Every row belongs to one group in each of 3 separate groupings. Each group adds its own fixed numbers to the row, and there is some noise. The rows also spread widely along 10 directions, which tell nothing about the answers.
In the rows, 128 means zero.
Some rows, each with its group in each grouping after it:
[103 154 149 129 124  92 167 100 129 122  94 121 165 128  54 139 120 102
  96 103 170 124 115  86 171]
(1) (0) L
[135 142 150 164 123 124  78 137  99 142 154 153  72 137 124 147 130 151
 159 115 147 111 125 141 131]
(2) (1) B
[130 143 190 144 143 111 123 125 155 145 121 148 109 134 132 110 127 105
 118 150 191 136 154 131 113]
(1) (0) X
[139 129  95 112 147 151 115 104  51  67 121 102 101 146  96 158 164 121
 102 133  62 110  99 120 122]
(0) (3) T
[141 138 187 121 109  90 105 154 148 143 132 125 122 146 118 135 152 127
 108 120 161 122 147 114 126]
(0) (2) J
[143  88 166  83 151 103 159 133 115 137 130 120 177 171  85 176 148 124
  63  96 132  87 152 124 126]
(2) (3) D
[159 154 180 144 153  90  99 118 150 137 173 174 142 124  92 133 151 142
  86  90 149  70 111  97 126]
(1) (2) T
[107  97 214 116 155 130 133 143 189 121 153 145 115 141 129 150 155 137
  60 134 160  79 139 130  77]
(1) (1) L
[138 127 124 113 170 153 104  80  84 113 147 150 155 143 108 161 103 120
 108 124 112  96 115 134 114]
(0) (0) B
[132 174 150 150 113  96  84 134 104 112 145 159  75 148  75 146 147 136
 138  93 146 103 112 121 159]
(0) (0) J
[137  92 135  74 147 168 107 140 126 152 156  91 141 171 166 174 132 139
 137 136 139 144 176 169  59]
(1) (1) D
[158  85 128 125 120 137 133 123  58 178  99 101  91 168 148 176  95 129
 130 144 163 147 193 185 130]
(0) (2) X
[124 116  92 131 114 146 141 116 105 131  85 106 151  78 168  81 131 118
 151 182 108 214 126 109 117]
(0) (1) X
[154 157 161 157 182  86  81 129 128 185 171 225 179  91 136  91 120 138
 145 115 155 138 137 117 121]
(1) (3) D
[126 169 129 122 145 176  65  90 123  64 147  93  70 163 129 164 136 114
 147 154 109 123  95 118  80]
(0) (2) B
[115 159 139 136 141 118  99 114 123 136 174 162 123 140  80 158 118 148
 136  83 161 107 122 128 136]
(1) (3) T
[103  92 101 151 108 144 135 156  50 157 136 167  89 116 122 145 100 159
 176 119 143 182 166 171 162]
(2) (1) X
[137  97 175 104 143 110 145 149  89 119 106 110 113 161  87 169 162 112
  71 107 127  88 148 133 133]
(0) (1) D
[ 94 174 214 124 121 108  90 171 212  93 160 138 107 130 100 119 181 134
 113 122 155  95  95  74 106]
(0) (1) L
[108  91  83 131 118 150 167  94  63  48 103 113  85 110  94 150 165 122
  93 140  51 144  84 109 140]
(2) (2) J
[145  61 161 104 106 118 181 123 145 153 106  58 115 178 127 177 148 133
  45 122 157  84 168 143  99]
(1) (3) T
[166 127 217 120 158  91 113 181  93 170 118 148 146 149 124 134 155 110
 100 137 165 116 188 146 138]
(2) (2) L
[103  90 181 179 139 113 154 133 151 164 134 183  99  88 147  93 121 135
  90 142 179 136 161 142 104]
(1) (3) T
[101 177  99 135  88 129 115  88 139 141 129 103 156 129  90 144  75 126
 194 105 179 173 111  98 154]
(2) (0) B
[125 123 148 112 110  92 153 124 125 156 132 123 164 163  64 189 118 145
  97  81 166  97 133 114 165]
(2) (3) L
[ 77 147 144 167  84 113 140 148 143 125  94 110 102  99 114  90 126 107
 162 144 172 195 126  98 151]
(2) (3) B
[134 130 143 131 112 124  85 103 193 143 184 144 130 125 156 147 126 174
 124 121 146 107 104 115  79]
(0) (1) J

New rows, each followed by its group in each grouping:
[136 134 101 114 162 152 114  94  67 131 126 133 138 136 127 147 107 108
 155 136 128 164 151 152 115]
(1) (0) D
[ 76 116 130 132 133 150 141 122 115 131 128 146 158 102 114 126  91 123
 147 129 147 174 133 130 130]
(2) (1) B
[147  75 123 134 146 137 152 105  96 139 114 120 130 129 149 133 139 126
  80 154 104 120 131 136  95]
(1) (3) B
[111 113 137 155 109 113 159 139  94 141  90 129 114 119  91 115 125 113
 125 119 153 146 143 122 166]
(1) (0) B
[118 156 137 118 113 135 118 102 149 130 120  84 123 143 132 152 107 105
 169 137 181 177 144 122 109]
(2) (2) D
[ 79 102  82  87  88 175 170 111 110  77 109  54 108 155  91 184 121 122
 149 131 121 189 126 118 134]
(2) (2) X
[148 155 143 139 156 127  68  83 137 150 183 178 137 119 160 140 104 145
 149 135 154 121 117 140  85]
(2) (1) J
[127 153 160 147 154 155 103 110  88  96  94 119  40 145 148 118 127  83
 139 191 158 154 154 161 104]
(0) (0) X
[112 125 133 159 147 122 106 128 131 158 164 199 138  83 130 114 114 153
 155 104 145 147 125 121 121]
(1) (1) D
[ 87 149 170 149 158 129 116  90 164 106 186 205 127 123  76 161  98 144
 109  99 168  82 100 115 128]
(2) (0) L
[154 199 163 114 121 110  72 154 113 143  91  66 126 152 133 105 151  82
 186 160 161 189 152 108 123]
(1) (2) B
[134 147 124 119 130 160  63 121 150  97 187 131 105 131 144 149 157 160
 142 126 105 101  95 115  79]
(0) (1) T
[130  87 107  70 124 160 133 146 126 104 147  86 141 161 130 166 170 138
 114 124  91 127 134 122  89]
(1) (0) D
[124  95 202 139 132 115 123 148 163 165 153 156  77 149 140 148 132 152
 102 123 192 103 167 156  99]
(1) (1) X
[126 135 160 114 164 144  83 139 111 111 179 169 129 130 113 147 143 142
 114 112 118  97 130 136 105]
(0) (1) T
[104 163 197 130 153 131 102 140 171  81 131 122  89 124 130 110 167  95
 131 155 152 141 125 109  82]
(2) (1) D
[ 94  99 125  80 122 155 163 176 110 106  95  84 162 119 130 114 169 102
 122 165 109 192 153 118 118]
(1) (0) L
[147 173 116 115  69 137  79 111 170 162 134  58 132 163 153 145 110 137
 188 135 173 154 126 109 105]
(0) (0) B
[103 110 115 131  96 120 153 110 154 176 135 137 195  90 124 138  88 157
 140 113 165 159 121 109 143]
(2) (1) L
[127 140  85 111  68 135 127 101 135 124 123  62 134 151 109 179 118 149
 162 115 140 151 101  98 140]
(2) (2) L
[ 59  97 152 170 143 139 159 115 136 125 150 194 106  79  95 123  97 132
 109 111 168 152 143 133 131]
(1) (2) T
[141  91  89 156 130 121 151  60  93 189 128 150 141 114 125 170  59 147
 134  97 164 142 147 147 138]
(1) (2) D
[131 158 188 110 147 114  86 136 171 101 161 131 115 151 102 153 164 129
 107 103 143  84 110 100  98]
(0) (1) D
[ 95 139 100 114 109 153 111 146  94  74 131  95  86 141  79 151 162 134
 161 111  94 148  92 106 138]
(1) (1) B
[134 130  66 141 139 156 131  49  63 146 106 106 132 107 140 146  77 119
 153 144 137 172 132 154 120]
(1) (1) T
[136 146  39  90  92 163 103  93  87 125 148  65 163 139 115 178 115 156
 186 102 103 160 103 115 132]
(2) (1) T
[171 126  90 134 101 124 107  85  62 172 116  92  97 163 153 178  95 137
 162 137 152 156 159 168 130]
(2) (2) J
[ 66 142 179 150 133 114 154 162 130  91  93 146 118  80  90  68 157  87
 108 148 143 179 138  95 141]
(0) (3) T
[149  89 108 102 117 161 101 167  51 158 137  97  92 173 163 169 140 154
 145 140 117 147 188 190 101]
(0) (3) T
[ 74 101 141 167 149 150 134 108 163 120 178 204 123  62 131 104 113 154
 116 124 138 136 115 122  97]
(1) (1) T
[118  57 139 126 148 132 196 109 105 163  87 131 173  97 146 128 114 118
  65 156 137 143 159 145 113]
(1) (1) L
[ 83 101 187 140 128 149 128 182 143 119 121 135  84 104 166 102 152 122
 130 180 153 172 163 149  92]
(2) (1) L
[124  83 149 164 103  94 153 149  89 141 108 152  80 110 109 129 149 146
  85 117 127 116 132 134 155]
(0) (1) J
[ 65 132 115 143 107 138 147 137 102 107 115 129 101 110  93 130 121 128
 159 135 144 186 123 122 158]
(2) (3) L
[ 50 126 106 138 144 158 133 120  66  45 152 182  75 103  58 153 133 132
 140 109  91 157  93 129 151]
(2) (1) J
[171 167 131 150 163 118  86  86  77 111 140 151 127 117 113 133 139 121
 127 125 113 109 102 114 133]
(2) (2) T
[138 120 178 108 130 104 118 165 146 124 155 130 156 135 101 138 183 142
  83 102 124  81 128  99 123]
(2) (1) T
[128 134 117 120 164 144 108  91 106 125 154 149 140 130 133 148 111 124
 141 134 131 145 128 137  98]
(2) (3) D
[129 217 183  97 179 124  46 133 139  90 187 153 143 166  77 151 151 116
 138 106 146  98 112 107 106]
(0) (3) T
[117  88 111 137 131 124 151 116  58 155 150 172 145 124  69 182  97 161
 107  69 138 101 140 153 170]
(2) (1) T
[152 157 155 122 157 128  74 154  80 131 151 134  95 164 128 144 156 127
 139 131 138 122 159 158 107]
(1) (3) T
[103 110 176 143 167 155 114 150 126 103 126 148  64 114 180 102 157 111
 116 197 133 159 155 156  60]
(1) (3) L
[142  80 118 111 114 123 147 125 119 173 149 133 150 141 113 169 116 165
 112  99 144 128 150 131 136]
(1) (2) X
[ 93 188 106 133 172 142  88  64  85  77 161 182 144 100  78 139 104 114
 166 119 115 157  80 108 134]
(2) (1) J
[181 134 125 113 133 116  98 117 104 214 146 127 217 121 160 132 104 144
 150 123 158 145 163 140 119]
(2) (1) T
[109  57 139 123 143 153 151 146 112 142 136 155 139 103 147 135 126 134
 104 135 119 151 165 144 101]
(0) (2) D
[119 175 110 122 149 111  94  78 107 117 165 170 161 122  64 156 109 142
 148  82 134 129  83 102 147]
(1) (1) J
[139  97  97 147 131 161 125  64  91 155 137 127 110 126 155 171  71 145
 128 135 146 132 150 166 102]
(0) (2) T
[ 70  81 129 148 144 172 123 169  99  86 179 213 108  85 116 115 146 154
 135 127  78 142 118 132 122]
(2) (0) B
[123  93 186 176 136 105 144 140 115 142 120 179  81 103 129 126 141 141
  83 137 153  98 135 141 133]
(2) (1) L
[141 147 176 128 147 121  98 109 166 160 130 134 185 113 154 106 111 103
 122 156 167 146 145 104  93]
(0) (2) B
[176 120 108 119 104 122 121 110 139 179 106  72 170 118 184 121 140 140
 136 162 132 151 127 114  96]
(1) (1) L
[ 97 149 167 109 100 117 131 162 137 115 103  70  75 170  84 159 155 107
 148 106 183 150 155 128 131]
(1) (1) D
[127 137 131 163 159 138 120  68  98 130 114 138  80 121 129 145  99 108
 139 138 163 140 131 151 106]
(1) (1) D
[132 175 143 137 140 148  63 148  80 110 140 143  66 153 130 144 140 126
 169 145 137 131 138 154 121]
(0) (0) L
[135 128 135 139 115 146  77 175  94 150 131 126  97 120 171 106 147 139
 175 155 117 166 148 142 107]
(0) (1) B
[123 136 143 113 115 109 173 102 151  96  82  67 133 141  84 135 155  87
  91 124 148 131 114  86 128]
(1) (0) D
[ 73  93 140 145 147 145 177 100 126  75 128 150 113  93  78 132 131 117
  76 120 121 131 113 108 127]
(1) (2) T
[133  95 140 166 125 133 127 162  72 128 114 156  35 115 146 105 162 132
 132 158 126 149 155 159 131]
(1) (0) X
[142 149 165 132 170 106 111 126  61 131 134 157 117 148  68 159 135 118
 106  93 151  93 145 147 154]
(1) (1) T
[156 108 153 147 100 130  96 164 128 148 125 105  83 135 183 113 166 136
 142 165 128 142 150 132  97]
(2) (2) B
[ 85  98 126 113 164 183 121 102 119  78 153 146 133 111 122 145 124 128
 109 143  90 129 103 125  87]
(0) (1) B
[132 162  96 109 106 125  93 130 122  90 155 105 130 139  83 159 164 144
 170  89  96 142  80  75 139]
(2) (2) D
[108 137 117 140  76 125 131 139 113 115  88  74 100 128  97 128 137 113
 155 130 131 170 117  94 157]
(0) (2) B
[118 144 164 135 171 127  97 136  93 122 144 173 156 111 104 116 136 111
 128 127 123 130 123 120 129]
(2) (1) B
[100  56 125 123 103 118 177 135 102 149 131 149 147 117  93 161 116 152
  86  93 129 137 147 132 153]
(0) (2) J
[ 90 117 125  97 124 184 106 105 158 106 186 115 110 165 128 204  98 154
 152 122 148 132 127 146  85]
(2) (2) L
[140 139 131 113 100 130 124 133 114 107  89  47  88 152 133 141 166 107
 147 147 132 153 132 120 114]
(2) (1) D
[140  71 133 152 116 121 150 156 106 165 120 129 106 107 161 108 154 147
 101 150 128 140 164 145 107]
(1) (3) T
[101  94 186  90 121 135 139 184 179  93 154 121 123 144 115 140 187 130
  96 120 126 115 144 111  87]
(2) (0) D
[ 97 121 211 151 132 119 125 177 165 110 139 164  84 115 132 103 165 122
 105 156 160 122 144 123 110]
(2) (0) L
[155  68  88 131 142 140 148  98  43 189 131 151 134 136 136 173  89 163
 122 117 131 134 160 177 140]
(1) (1) X
[109 155 132 140 172 148 106 102  87 114 144 185 143 102 119 123 106 112
 148 147 133 154 124 137 126]
(2) (0) L
[141 166 158 136 144  99  85 149 111 111 144 168 139  97 122  92 176 124
 136 139 107 137 106  97 127]
(2) (1) J
[165 155 212 144 151  83 112 129 134 164 104 140 121 148 141 108 140  98
  97 158 188 117 161 126 118]
(0) (3) X
[141 109 139 158 100 141 109 142 118 105 132 107  39 127 158 133 170 143
 128 153 120 126 130 135  98]
(2) (2) T
[153 146 114 142 103 143  97  59 138 141 132  77  90 149 150 168  98 141
 135 133 167 108 116 133  92]
(0) (1) T
[127 120 143 115 157 160 136 110  86  36 109 115  65 147 109 135 183  92
  89 167  80 115 102 116 106]
(2) (0) X
[ 75 136 139 120  72 103 167 164 139 116  99  78 117 131  46 137 153 123
 128  85 165 158 134  94 175]
(1) (1) T
[145 115 147 103 117 105 119 146 136 206 128 124 197 135 169 116 112 132
 135 148 168 176 181 144 106]
(0) (3) J
[105 126 111 122 170 165 102 117  96 108 168 184 165  86 136 126 120 135
 152 150  93 168 113 123 112]
(2) (2) L
[149 128 125 172 101  99 129  82 166 166 144 140 149  87 138 118 118 161
 113 112 156 108  98  93 128]
(2) (1) T
